The first 8 rows are patterns. Each new row is the sum of 2 different patterns, raised or lowered, with some noise. Before adding, each is slid sideways (what falls off one end comes back at the other), maybe read backwards, and multiplied by a number that may be negative. Names go in the order of the patterns.
In the rows, zero is written as 128.
Known rows, each followed by the names of its patterns:
[118 139  94 107 122 121 156 117 148 121 111 141 162 128 137 138 109 142
 119 121 113 161  99 161 137 106 111 133 143 103 102 135 133 160 136 111
 121 117  96 156 160 143]
peb
[100 155 157 141 102 129 139 132 112 115 116 158 159 116 153 140 100 104
 153  96 161 138 119 120 162 131 159 105 149 104 110 106 128 152 120 143
 102 130 130 147 110 135]
badi
[161 101 113 161 120 161  93  98 154  98 152 137 112 159 147 112 154 160
 130 124 102 105 104 136 132 101 118 130 138 154 162 159 140 117 156 107
 102 123 158 123 148 113]
Mer
[117 136 134 103 156 113 114 115 113 159 120  99 135 110 147 158 134 116
 101 126 130 128 103 162 157 124 107 134 153 130  99 122 162 108 159  98
 130 135 103 161 159  94]
tezel
[104 136 108 141 134 102 135 103 148 161 140 123 153 143  94 136  95 111
 137 121 148 116 117 108  97 116 113 117 123 107 125 124 136 123 144 151
 150 118 147 148 155 144]
pog
[100 137 156 156 137 135 135 103 124 123 110 137 109 118  96 142 152 137
 153 129 130 118  98 146  98 102  96 113 159 141 114 114 105 156 158  98
 154 104 131 145 100 111]
Zati
[120 151 146 108 156 118 110 146 148 108 102 123 122 133 120  99 131  97
  96 134 131 139 145 129 105 110 159 109  96 139 106 145 129 131 131 125
 130 154 111 154 127 134]
govi
[153 148 150 109 111 127  96 117 128 133  96 146 156 141 145 106 121 107
 120 136  99 130 155 138 148 159 118 156 124 155 124 155 108 162 116 140
 130 131 135 125 113 162]
zega

New rows, each followed by the names of its patterns:
[163 122 108 182 139 145 114 129 155 153 143 122 141 103 126 108 169 151
 165 129 150 148 129 147 152 116 146 118 102 130 118 117 121 163 180 104
 172 146 119 131 166  97]
peb Mer
[ 74 107 125  92 121 155 148 152 137 118 124 180 102 124 139 102 140 118
 129 127 135 170  97 114 142  99 114 121  94 122  93 126  98 121 113 115
 114 117 121 100 111 149]
govi zega
[145 201 167 171 153 154 128 111 177 175 147 112 164 173 185  99 141 114
 205 152 138 171 135 130 194 138 123 153 156 119 186 187 146 191  98 154
 191 152 138 128 101 164]
badi tezel
[ 77 101  92 106 134 123  55 124  70  84  93  76 113 125 125 116 102  81
 133 136 122 116  92  86  95 133 101  71 136 108  92 127  87 130 139  62
 112  70 110 126  56 103]
Mer pog
[ 91 117 122 157 135 123 128 163 119  58 153  59 120 128 123 121 125  98
  94  91  75  93 126 123  83 126  85 132 118 152 169 128 124 119 103 111
 163 111 134 113 119  93]
peb pog
[108  70  95  90  89 102  53 100  86 105 127  71  83  67  86 108  71  66
  76  61 103  67  94  91 108 120 113 105 120  86 101  91  91  88  81 100
  81  88 102  90 132 139]
pog Zati
[174 159 121 179 153 181 128 147 166 178 146 175 195 171 167 128 112 170
 141 162 157 111 180 176 183 182 102 173 142 137 138 183 116 109 192 163
 172 200 114 165 132 159]
tezel zega
[136 116 137  95 115 103 122 186 111 152 162 175 143 114 136 126 128 125
  79 117 154 103 141 124 101 163 119 171 102 114  87 121 101 126 124 113
 130 122 123 169 130 161]
Zati zega
[107 121  81 112 115  81 152  88 108 135  96 151 113  83 108 118 123  91
  78  82 103 115 119  97 125 120 134 143 140 165 136 113 143  83 100 102
 149 136 121 130 118  78]
Mer pog
[127 194 100 111 166 115 176 150 104 196 140 130 169 185 125 131 138  99
 133 167 132 103 155 173 159 172 174 182 183 133 203 153 119 137 168 131
 164 154 197  86 151 207]
Mer govi
[144 143 111 119 136 146 130 150 103 137 119 143 109 161  95 156 156 124
 132 124 159  95 115 115 140 160 132  97 145 104 121 168 149 123 131 117
  88 119 133 135 154 114]
peb badi
[130 139 166 172 126 143 149 172 126 154 101 157 143 147 146 160 116 111
 111 166 153 176 170 126 127 118 116 112 140 150  91 126 161 143 141 135
 117 125 135 153  90 161]
peb zega
[120 121  98  69 141 107 133 119 119  93 150  84 164  70  92  88 152  94
 118  89 119 120 107  90 116 125 100 129 149 161  77 136  69  95 153 124
  90 132 123 143 112 158]
badi zega
[119  84 116 138 130  68 127 131 114 137 118 118 100  94 110 108 123 128
 111 136 158  91 155 103 126 106 146  83 148 115 123 136 125 114 109 115
 136 158 123 125  89  83]
peb zega
[143 130 140 137 143 150 176 159  97 151 151 139 142 122 142 123 144 148
 144 143 171 128 118 120 126 135 124 135 135 126 175 145 105 143 148 158
 159 129 124 145 116 172]
Zati govi
[135 154 153 164 175 158 132 190 184 165 163 149 151 145 176 160 134 160
 148 164 204 164 147 188 171 121 175 110 147 145 132 195 132 131 133 135
 147 142 150 132 113 156]
pog govi
[142 108 113 124 137 141 141 152 139  90 120 124 120 139 145 138 141 122
 117 160 157 135 111 154 169 133 172 112 133 113 154 131 129 147 123 170
 171 133 131 162 139 134]
peb pog
[172 120 201 169 111 142 176 146 128 138 129 172 157 129 153 135 158 106
 154 202 152 151 153 138 122 122 127 195 131 172 162 154 176 186 150 151
 140 132 162 121 122 112]
peb Mer
[113 134 105 105 157 166 126 141 169 117 132 112 124 148 120 160 116 126
 167 171 154 166 133 141 150 145 131 146 150 139 156 159 118 125 147 145
 104 140 162 155 182 128]
peb zega
[ 84 119 116  87  88 118 133 137  60 118  89 117 110 123  67  97 108 114
 102 103  71  96  96  89 144 103 115  93 108 109 110  54 132  84  78 113
 137 100 127 108  80 106]
badi tezel
[118 164 157 145 147 118 144 135 137 156 150 128 134 120 150 138 153 135
 128 127 131 104 149 123  98 129 101 132 142 147 141 118 142 149 145 128
  99 137 136  96 107 175]
Mer pog
[114 108 115  92 151  98 157  56 109 103  85  98  81 103 113  97  96 106
  86 139 102 100  97 144 128 114  53  88  94 116  93  72  80 135 136 111
 159 140  85  75 147  56]
badi Mer
[105 110  67  96  97  95 131 129  90 122  86 115 137 160 124  90  75  97
 134 134  72  62 137 115 104 129  79 120 113 142  86  95  97 100 128 114
 106 106 127 110 122 118]
peb Zati
[136 158 143 127 174 192 162 143 167 145 176 150 117 135 155 132 180 129
 131 104 161 185 134 114 170 164 139 162  98 124 141 108 185 163 145 118
 131 107 115 129 136 148]
peb pog
[137  88 132 112 110 135 132  99 136  81 120 114 111  98 112  88  98 129
 140 146 135 119 109 156  95  87  96 153 101 138  94 137  99 123 125 122
 119  96 114 145 115 121]
badi Mer
[102  96 106  92 103  54 100  97 109  79  87  96  62  71  85  91 116 117
  85  82  66 124  82  87 127  70 114  92  78  84 116 103 128 100 113  81
  99  90 134 125  73 120]
peb govi
[197 170 120 149 139 142 157 187 178 150 152 150 184 173 119 133 174 194
 144 167 126 171 134 178 147 153 180 167 196 162 126 137 164 145 173 165
 154 145 139 158 158 177]
peb Zati
[131 107 109 119 169 131 114 144 136 160 162  95 157 109 126 138 173 122
 148 121  96 119 111 135 193 125 167 161 137 173 153 131 122 134 161 155
 138 149 162 171 133 185]
peb zega
[129 146 153 134 109 145 148 124 177 141 178 160 193 148 208 115 166 197
 198 171 123 185 166 168 161 102 154 154 182 194 198 124 149 159 138 152
 163 160 174 162 146 161]
peb pog
[142 145 147 155 147 111 142 119 164 134  98 174  92 178 187 119 139 155
 170 155 132 103 126 122 146 122 120 153 166 183 166 160 171 127 145 130
 160 124 139 123 118 146]
pog Zati
[137 145 165 129 110 146 146 171 153 123 108 130 158 110  89 169 101 129
 159 121 138 173 105 132 113 121 141 125 151 106 148  90 140 152 165 138
 133 131  97  81  95 155]
peb Mer
[119 127 108 138 187 124 170 170 153 150 148 139 177 122 155 190 153 151
 134 194 168 152 168 157 145 155 128 156 172 121 125 176 185 168 179 184
 151 139 178 175 177 166]
Mer tezel
[160 144 132 165 133 148 114  91 131  97 118  94 110 139 140 118 124 119
 167 160 118 161 118 151 157 120 129 100 147 151 163 158 134 158 102 113
 134 107 120 104 142 101]
pog Zati
[118 109 100  98  70 147  82 138 112  82  56 114 160  66 141 107 112 129
  74 145 133  57 128 103  88  97 124 120 167 116  96  92  89  89 102 113
 105 134 121 138  57 108]
badi tezel
[ 90  97 109 100  88 103  77 123 116  65 120 102 112 119 127 118  92 109
 105 111 110 133 158 126  80 112 122  96  83 120 143  70 149 107 102 126
  75 139 137  72 100 114]
tezel govi
[122 109 103 130 132 108 128  90  94 132 137 155 123  80 106 140  82 132
 119  95 163 142 128 114  82 147 159 156 167 115 159 135 126 137 104 115
  92 110 130 109 121 113]
pog Zati
[116  59 117  91 132  74  77  81 129  91  94 111 129 120  68 104  92 113
  79  88  94 129 108 103  91  58  84 135  87  78  91  96 127  86  85  84
  96  58 110 138  91  84]
badi tezel
[186 172 174 165 138 164 128 163 130 152 158 183 164 157 109 155 122 164
 145 178 160 159 183 165 145 146 169 126 158 167 139 184 164 169 179 175
 168 160 180 159 150 159]
Zati zega
[123 105 121  79 118 139 136 104  95 102 106 117  91  57 117 110  93 136
 110 110 111  70 121  72 141 146  87 125  73 117  68 117 139 111  59 110
  87  74  94  77 108 109]
peb Mer
[199 153 195 149 158 148 188 193 170 180 162 157 136 138 153 167 146 155
 173 202 180 114 184 141 174 136 157 166 120 155 195 183 181 146 175 151
 178 170 175 161 160 151]
tezel zega
[133 142 110 177 101 196 129 123 128 168 113 139 102 122 130 149 169 168
 157 160 163 153 178 149 146  98 113 192 151 120 172 160 125 165 159 123
 102 132  90 161 153 131]
govi zega
[ 94  77 120  53  98  92 133 147 129  89  76  98  62 155 135 114  76 131
  67 109  79  69 120 112 119  92  84 130 143 118  88  87  96  92  84 126
 110 115 103 109 104  91]
peb badi
[182 157 178 144 151 147 125 131 114 176 178 102 186 156 155 179 108 126
 143 124 129 130 157 188 176 183 169 133 193 153 170 139 156 105 155 127
 170 132 169 173 147 112]
Mer zega
[102  68 122 105  80 140  59 112 104  54 129  65 108 129  91 109  94 117
  52  86  96  88  84 110  83  72  64  66  99  74 124 100  95  68 124  96
 128  75  81  54  55 109]
Mer zega
[209 172 172 146 131 165 158 151 179 126 149 184 160 130 178 158 173 151
 163 120 209 155 142 199 185 131 127 200 159 180 164 127 148 203 169 194
 175 149 112 133 153 151]
peb badi
[142 110 139 107 180 172 124 171 121 149 177 111 150 120 159 165 188 165
 134 176 115 128 155 143 133 113 135 110 161 165 135 164 124 123 141 120
 165 130 125 104 122 196]
Zati govi
[146 138  81 130  82 103 128 129  79 126 101 119  75 120 137  86  60 144
 148 112 120  99  83 130  69 162 133  96 104 143  88  76 103 133 174  80
 128 109  92  96 129 119]
peb tezel
[139 146 175 164 149 151 172 185 115 156 172 187 160 159 124 116 111 152
 132 150 171 182 176 158 200 190 158 153 143 143 128 169 145 118 177 160
 147 208 157 188 164 117]
Mer Zati
[105  87 137  89  97 138 106 108 114 130  68 104  99 132 137 119 106  83
 128 141 134 136  87 160 119 144 105 135 102 127  78 124 111  99 112  74
  65 103  90 115  97 100]
pog zega
[ 91 104  70 104  84  94 107 117 118 127 117  92  89  83 117 122  92  90
  80 131 122 130 106  74 120 129 129 100 108  92 115  63  81  95  99  82
  57  84 108  98 100 109]
tezel pog
[ 95 134  98  72  96 105  95  91  77  97  99 126 124  88 144 102 106  50
  91  87 106  76 105 102  99 142 114  66  99  58  82 136  94  91  75  62
 116  98  82  75  81 144]
badi Zati
[134 140 135 132 123 134 166 150 157 138 161 167 176 174 151 149 118  98
 147 112 133  94 152 201 167 115 144 111 189 149 140 190 103 157 144 148
 152 101 180 160 173 170]
Mer Zati
[130 135 148 154 133 173 122 137 154 136 104 124 174 114 160 145 141 110
 152 182 141 160 116 132 181 120 179 173 124 154 148 120 155 176 156 105
 140 154 115 163 128 121]
Mer govi
[ 97  71  83 134 116 133 119 109  79  91 112 113 141 119 111 131 156 122
  73 144  73 131 128 108 113 114 120 128 136 102 100 142 138 108 117  98
 112 114 121 137 102 117]
peb pog
[ 92 132 108 108  72  67 124 132 122 145  68 108  98 107  88 108 103  81
  98 108 119 103  94 127 100  82 119  89  90 107  70  82 100 131  96 141
  59  92 133  93 118  64]
peb Zati
[104 131 145 124 133 139  86 100 164 152 116 189 129 127 119 155 146  97
  97 124 138 160 181 152 117 135 130 110 124  86 135 171 102 120 115 160
 113 127  95 176 101 166]
tezel zega
[106 108 139 147  88 105 110 103 118 120 128 157 143 110 123 121 106 116
 101 101 130 117 150 110 116 147 114  86 130 128  84 133 102 104 116 112
 114 133  86 128 125 122]
tezel zega
[129 116 126 112 101  79 134 122 117 133 114  86 131  97 155 128 117 104
 138 121 123 100 136 102 127 104 126 101 122  97  93 122  98 121 138  97
  98 116  86 100 121 119]
peb zega
[145 142  99 133 130 152 124  98 106 118 104 104 123 121 159 124 125 105
 126  95 130 108 158 147  86 131  85 143 155  99 137 102 102 154  91 108
 134  98  76 139 146 127]
Mer tezel
[158 171 123 178 171 134 173 128 170 178 145 151 169 134 131 171 183 164
 133 181 170 138 135 127 153 172 169 179 177 137 151 163 183 156 181 154
 153 167 131 153 158 160]
peb Mer
